All groups share one centre, and each spreads out both ways along 13 directions, with some noise.
(in the rows, 128 means zero)
Some rows, each with its group after it:
[128 121 137  87 167 109 135 112 161 134  87 101 128 143  90 114  96 148
 224 152 155] -> Ruze
[135 139  98 108 158 154 118 131 135 146 134 141 123 113 115 137 139 127
 120 113 110] -> baro
[156 184 111  69 140  88 151 127  80 145 163 124 127  93  88 125 143 143
 122 122 125] -> funu
[125 108 126 105 127 119 134 126 101 117 117 105 123 125 125  85 121 121
 109 134 142] -> dedoz
[169  98 148 140  91 159 102 117 174 100 117 138 127 134 195 109 159 108
 116 152  77] -> dedoz
[128 128 102 116 118 125 138  97 153 126 123  97 128 119 105 120 113 126
 141 128 111] -> Ruze
[ 93 140 116 104 129 120 176 132 126 120 180 101  88 152  87 150 120 115
 120  71 108] -> funu
[133 162 135 117 104 101  95  78 238 139 138 165 137  82 102 146 181 112
 100 154 189] -> baro
[129  94  97 105 211 128  81 156 138 195 114 162 103 119 138  89 150 147
 175 128 185] -> Ruze
[114 157 122 176 142 151 128 133 133 126 116  97 131 154 139 178 120 129
 121  98  83] -> dedoz
[128 194 114 127 205 143 102 179  98 138 120 122 103 164  98 129 126 105
 153 108 177] -> Ruze
[116 156  95 137 162 136 146  87 119  93 127 170 103 142 137 151 128 123
 149 139 137] -> Ruze
[131 153 122 149 161 142 142 121 145 133 103 135  94 135 128 113 109 132
 128  95 139] -> funu
[166 153  90 105 135 128 121 137 130 130 146 151 113 125 108 106 143  98
 162 128 119] -> Ruze
[134 137  79 129 194  96 132  86 101 143 133 163 102 120 165  85 151 169
 149 136 114] -> nevo
[174 210 106  92 183 117 138  83 105 112  91  99 122 108 112  79 103 158
 145 153  75] -> nevo
[205 185 121  88 138 134  85 191 121 169 166 206 116  82 107 166 208 111
 138 131 187] -> dedoz
[110 125 148 121 168 125 112 112 120 101 117 125 144 144 146 173 162 130
 107 149  85] -> baro
[128 114 126 149  99 139 130 125 133 138 119 157 148  91 117 163 126 132
  91 112 127] -> baro
[162 179 121 159 127 140 108 125  93 102 122 129 143 130 174 136 141 135
 136 169  92] -> funu
[152 153 106  90 118 120 173  56 194 106 105  90 121 115  86 147 119 130
 161 137  79] -> Ruze
[ 99 116  81 121 172 132 156 120  96 122 141 130  81 147 116  99 123 101
 133  85 139] -> baro
[198 107 138  90 124 167 180 111 104  86  29 102 113  87 109 167 125 131
 102 114  87] -> baro
[136 141 121  79 128 144 107 137 167 146 157 116 129 114 113 152 170 121
 122 139 123] -> Ruze
[106 119  70  96 174 131 112 121 132 168 166 150 117 102 105 102 147 122
 107 101  95] -> funu
[121  90  46 128 129  93 145  99  86 167 133 170 140  71  81 135 151 137
 122 103 142] -> nevo
[144  71 144 171 156  94  92 159 120 160  52 116 147 109 147 126 166 158
 104 114 150] -> nevo
[124 153 139 136 171 121 127 156 120 159 112 107 135 142 120 180 123 176
 164 102 102] -> baro
[134 108 129 137 183 148  94  85 144 103  67 165 146 123 158 135 140 137
 133 174 115] -> funu
[165 164 154 141 109 104 128 113 151  90 134 120 118 141 183 153 176 143
 127 158  97] -> Ruze
[120 106 146 123 124 140 143  89 232 156 146 160 105 104 138 142 134 156
 128 106 133] -> baro
[159 149 145 143 144 133 115 161 149 109 125 143 121 160 127 179 155 100
 171 124  92] -> dedoz
[196 174 119  57  95 149 132 127 149 123 143 165 123  77  91 143 154 103
 139 146 144] -> dedoz
[175 155 107  74 103 185 135 101 155 171 142 122 122  71 143 118 112 182
 131 163 143] -> Ruze
[197 119 160 128  98 103 129 119 139 115 106 191 124  76 171 136 193 143
  95 147 131] -> baro
[133 173  91 148 143  69 145  69 129 134 155 147 129 129 145 132 130 176
 191 162 105] -> nevo
[144 103 138 106 128 151 111 103 193 118 147 185 122 126 154 161 180 121
 142 155 117] -> dedoz
[138  99  88 115 142 136  80 163 114 135 151 158 116 113 142 103 204  73
  82 122 139] -> nevo
[ 97 125  94  70 146 171 135 118 130 143 166 154 119 115 103 183 142 124
 126 135 174] -> Ruze
[139 121 124 145  86  97 172  87 163 112 159 142 116 134 149 185 145 148
 165 137  98] -> dedoz
[170 186 103 108 203 144 150  95 161 114  99 128  99 128 117 138 129 147
 171 116  43] -> nevo
[105 107 150 166 161 127 105 107 164 176 115 139 147 110 156 110 105 190
  90 102  73] -> dedoz
[105 151 122 165 175 142 119 106 142 158  89  92 128 163 168 185  88 219
 228 173 177] -> baro
[ 89 127  80 119 109 136 157  71 106 149 123  99 150  75  77 197 119 161
  65 104 132] -> nevo
[147 136  69 133 181 157 152 124  25 126 111 147  97 134 165 128 121 153
 160 139 129] -> baro
[133 100 133 109 144 103 112  96 169 152 115 146 153  93 130 153 169 166
 105 135  68] -> funu
[116 149 119 102 156 156 132 109 195 123 149  96  98 147 133 164 142 136
 149 125 110] -> nevo
[162 158  51 206 131 148 131 120 115 138 113 161 114 115 132 161 127 121
 150  98 111] -> dedoz
[127 102  81 156 175 105 108 126 103 143 123 219 128 108 120 143 179 106
  96  93  88] -> Ruze
[164 165 111 112 129 116 120 124 143 129 128 130 125 113 112 140 151 120
 155 144 120] -> Ruze
[114  89 149 127 135 127 109 122 163 123 118 116 142 145 150 165 159 139
 129 151 115] -> funu
[113 151 107  99 131 139 149 107 111 108 173 180 127 121  93 132 118  94
 123 123 118] -> nevo
[117  66 119 169 128 127 126  96 169 168 120 153 125 106 184 171 146 195
 131 123 111] -> baro
[121  97 131 143 143 154 144 131 138 152  77 142 130 105  89 187 122 146
 114  80 115] -> nevo
[139 122 114 114 160 113 131 110 152 138 135 143 103 124 152 156 177 162
 140 125  98] -> dedoz
[170 115 149 138 143 111 121 130 144 114  83 121 125 146 143  81 106 132
 181 156 102] -> funu
[126 137  67 146 144 110  94 153 146 161 170 144 118 128 102 159 177 100
 158 103 146] -> nevo
[140 135 111 128 144 193  74 137 188 135 127 105 129 146 146 125 143 105
 153 149 102] -> dedoz
[101 130 137 170 144  74 127 170 115 171 188 173 111 140 144 106 156 141
  99  76 130] -> baro
[168 121 167  86  86 103 134 131  92 118 110  70 114 109 190  63 139 168
 118 184 212] -> nevo
[107 137 116 122 149 115 133  89 181 104 111 118 144 145  67 208 132 107
 167 130 107] -> nevo
[139 187  92  73 159 132 122 163  99 163 168  82  96 120 109 117 159 122
 119 113 155] -> funu
[133 100 137 120 162  97 157  84 148 114  86 135 119 128 114 144 121 150
 171 127 107] -> funu
[ 95 156  77 135 183 136 125  83 126 125 127 121 137 153 118 171 106 154
 202 166 156] -> nevo
[115 163 109 135 178 149  94 119 138 128  88  99 134 129 115 160 140 140
 117 132 140] -> Ruze
[132 160 110  71 175 131 130 131  68 114 119 108 106 122 123 109 136 134
 124 152 173] -> funu
[130 156 106 105 147 114 140 140 113 168 141 136 117 100  93 169 146 150
 140 114 185] -> Ruze
[ 75 106 176  85 170 108 114 136 121 163 155 200 152  71 126 181 186 174
  21 101 138] -> dedoz
[134 130 150 137 130 115 137 125 158 119 141 137 102 119 163 104 163 141
  71 106 109] -> baro
[161 180  75 129 146 137 135 101 166 149 128 167 104 115  87 117 103 121
 212 139 182] -> dedoz
[105  47 152 147 174 117 111  87 189 164  71 154 145  98 146 116 136 179
 113 117 103] -> funu
[114  92 114 146 156 102 136 106 122 129 138 164 132 135 135 173 155 147
 141 119  74] -> dedoz
[121 115 102  93 156 144  94 148 125 166 128 119 150 109  83 101 117 110
 131 130 142] -> funu
[155 123 148 133 146  99 141 120 168 116 120 180 101 128 123  67 127 106
 141 119 127] -> funu
[132 123 118 147 158 152 127 146  55 134  95 111 144 139 153 170 108 171
 159 139  92] -> baro

New rows, each followed by its group:
[139 159 132 120  97 162 134  84 148 105 106 134 163  95 106 195 117 139
 111 160 127] -> baro
[182  94 138  92 130  94 140 136  74 153  72 107 106  73 154  44 143 165
 105 131 186] -> nevo
[135 154 164 129 129 149 105 129 135 101 142 147 140 128 179 184 176 144
  70 144  79] -> Ruze
[162 132 180 168 120  57 142 138 100  99  97 148 139 139 140 110 120 133
 135 122  70] -> Ruze
[154 116 130 122 116  89 106 146 140 138 124 142 147 104  91 109 159  93
 100 104 121] -> nevo
[141 193 114  98 171 137 110 145  92 128 149 116 118 120 140 134 162 139
  90 133 127] -> funu
[120 104 180  48 163 149 108 131 176 130 118 114 129 135 156 137 154 158
 132 159 121] -> Ruze
[105  88 114 117 127 109 107 144 132 165 156 139 128 116 137 141 168 137
 128 123 167] -> Ruze
[104  98  76 161 205 109 136 116 147 196 133 201 115 112  93 131 115 161
 174  69 105] -> nevo
[118 105 139 105 122 166 117 142 143 132 180 171 125 116 155 132 149 125
  68 103  83] -> Ruze
[102 121 102 171 139 113 167 154  63 140 125 111 116 137 112 143 106 140
 110  69 118] -> baro
[123 136 159  95 171 155 126 137 155  92 132 172 108 137 109 104 136  86
  82  91  89] -> nevo
[ 95 127  74 155 126  83 116  78 106 155 127 135 178  96  95 140 127 153
 121 145 128] -> nevo
[114  89 126 147 145  97 113 107 130 124 101 141 151 135 137 118 136 135
 144 147 118] -> Ruze
[100 125 141 181 128 121 147  90 150 122 104 114 126 141 160  90  78 164
 124 130 130] -> dedoz
[132 119 106 135 114 107 132 127 141 143 130  96 116 117 123 106 137 129
 121 120 133] -> Ruze
[132 136 164 114  89 106 111 197 100 178 161 109 150 102 118 153 165 146
  72 100 150] -> Ruze
[118 131 123 159 166 147 129 104 133 133  84  96 129 115 160 131 115 178
  62 101  49] -> dedoz
[146 136 151  79 133 173 137 162 105 127 183 204 102  95 164 166 184 129
  39  93  89] -> Ruze
[126 143  41 121 141 127 100  91 190 149 148 106 145 109  65 195 188  98
 129 101  61] -> nevo
[147 193  87 151 173 160 123 129 113 111 135 145  77 136 147 118 152 100
  86  93 112] -> Ruze
[149 145 134 168 146  54 158  69 110  97 110 172 137 128 154 177 156 171
 161 160  97] -> nevo
[170 165 131 112 137 186  96 110 121 118  82 126 158  99 136 179 129 156
 125 179 120] -> baro
[176 137  81 138 174 174  86  88 174 164  62 121 131  88 155 129 145 170
 125 139  79] -> funu
[125 159 140 124 121 172 135 130 176 145 166 166 106  96 133 116 131 126
  34  71 108] -> baro
[128 144 127 137 171 176 116 144 140 148 141 175 102 126 159 100 103 142
 109 100 106] -> Ruze
[ 97  89 104 102 213 131 131  87 161 126 109 133  93 138 139 109 140 151
 120 101  71] -> funu
[153 153 113 112 129 135 136 119 161 166 168 154 105  86 125 102 146 137
  98 100 105] -> baro
[151 132  96 116 156 141 130 138 171 187 137  91  83 130 143 125 139 179
 172 112 145] -> nevo
[146 158 127  98 161 125 131 110 135 154 106 127 138  90 108  94  99 166
 133 128 106] -> dedoz
[ 94  54 116  88 159  97 127 173 102  83 144 106  97 198 124 156 207  61
 167 119 164] -> dedoz
[115  46 127  65 190 128  88 128 144 127  93 109 129 136 138  86 174 121
 115 140 106] -> Ruze
[121 143 108 126 162 182 128 107  91 131 101 155 124 104 141 131 112 150
  90 134 119] -> Ruze
[100 119  75 104 112 156 151  83  98 162 132 100 139  95 120 127  80 179
 149 160 187] -> nevo
[108 189 143 158 106 170 160 139 115 130 114  76 118 141 117 229 105 159
 113 103 172] -> funu
[149 137 118 165  91 139 163  78 200  94 121 130 107 152 139 150 101 108
 194 137 106] -> dedoz
[167  85 151 117  89 145  94 143 121 106 131 149 141 106 194 112 185 109
  72 155  82] -> dedoz
[103 143  65 162 161 142 173 109  83 129 138 179  85 134 112  90  77 107
 144  81 158] -> Ruze
[ 85 128 135 185 119 187 132  58 177  62 117 113 132 154 183 125  91 118
  71 142  43] -> Ruze
[118 168 145 136 155 165 117 151 143 104 144 114  99 173 151  96 110 109
 122 126 120] -> Ruze
[128 133  99 134 111  82 166 121 146 154 163 116  94 122 101  88 126 124
 132  85 148] -> baro
[160 172 107 149 177 136  92 191  47 143 107 122 127 146 140 149 155 127
 128 122 105] -> dedoz
[ 91 187 190 106 153 141 111 139 150 142 143 121 145 126 128 147 109 170
 115 156 189] -> dedoz
[125 139 136 169 140 134 130  88 161  93 112 193 151 122 111 124  99  99
 117 121  43] -> funu
[115  82 220 100 129  73 114 155 194 161 130 126 144 155 127 140 143 172
 195 148 143] -> Ruze
[150 122 116  54 143 152 117 112 135 120 115 157 130  84 101  86 140 103
 109 153 144] -> dedoz
[166 148 183 110 130 148 115 166 185 125 135 162 104 133 147  74 125 111
 145 128 164] -> baro
[158 137 100  94 124 139 124 124 157 146 174 142 102 110 143 119 173 119
 136 130 123] -> Ruze
[161 172 111 153 170 107 107  95  97 134 112 218 140  85 149 101 135 155
 110 153  92] -> funu
[136 135 169 127 157 131 130 142 178 143 101 139 114 123 138 167 137 170
 139 107 122] -> baro
[161 141 124 169 124  88 125 126 109 125 118 149 130 120 150 132 164 136
 102 125  99] -> Ruze
[140 102 139 143 121 128 115 158 202 138 168 167 106 146 136 156 177 103
 153  95 106] -> nevo
[172 140 140  82 146 123 118 129  98 117 116 124 109  99 172 161 199 156
  78 152 119] -> Ruze
[121 144  64 113 181 147 117 103  76 129 131 132 122 130 131 106 116 125
 133 143  77] -> funu
[110 159 164 126 145 102 126 135 105 159 131 127 124 111 145 102 112 184
  86 128 183] -> dedoz
[122 152 107  29 182 142 128  76 153 138 109  83 113  95 111  48  92 158
 130 164 174] -> dedoz
[ 76 196  89 114 147 164 127  94 113 125 205 183 144 118 124 161 115 131
 101 140  98] -> baro
[155 136 143  73 169 214 135 157 170 149  92  33  58 138 176 144 151 164
 114 106 174] -> nevo
[158 158 168 131 148 112  67 137 136 101  53  60 186 127 122 172 169 135
 109 168  75] -> Ruze
[148 165 137 120 123 113 173 108 121 104 137 133 106 130 136 165 127 152
 159 137 145] -> nevo
[128 122 111 127 210 122  96 109 131 146 100 139 133 136 134  88 132 149
 136 127  70] -> funu
[128 146 166 147  97 116 165 147 147 110 162 123 102 144 129  96 111 103
 106  88 125] -> funu
[103  29 127 134 174 106  94  83 186 186  52 144 173  93 119 168 141 197
 171 150 141] -> funu
[106 131  90 186 142 133  94 136 133 125 103  73 126 164 126  50  95  91
 135 119 135] -> Ruze
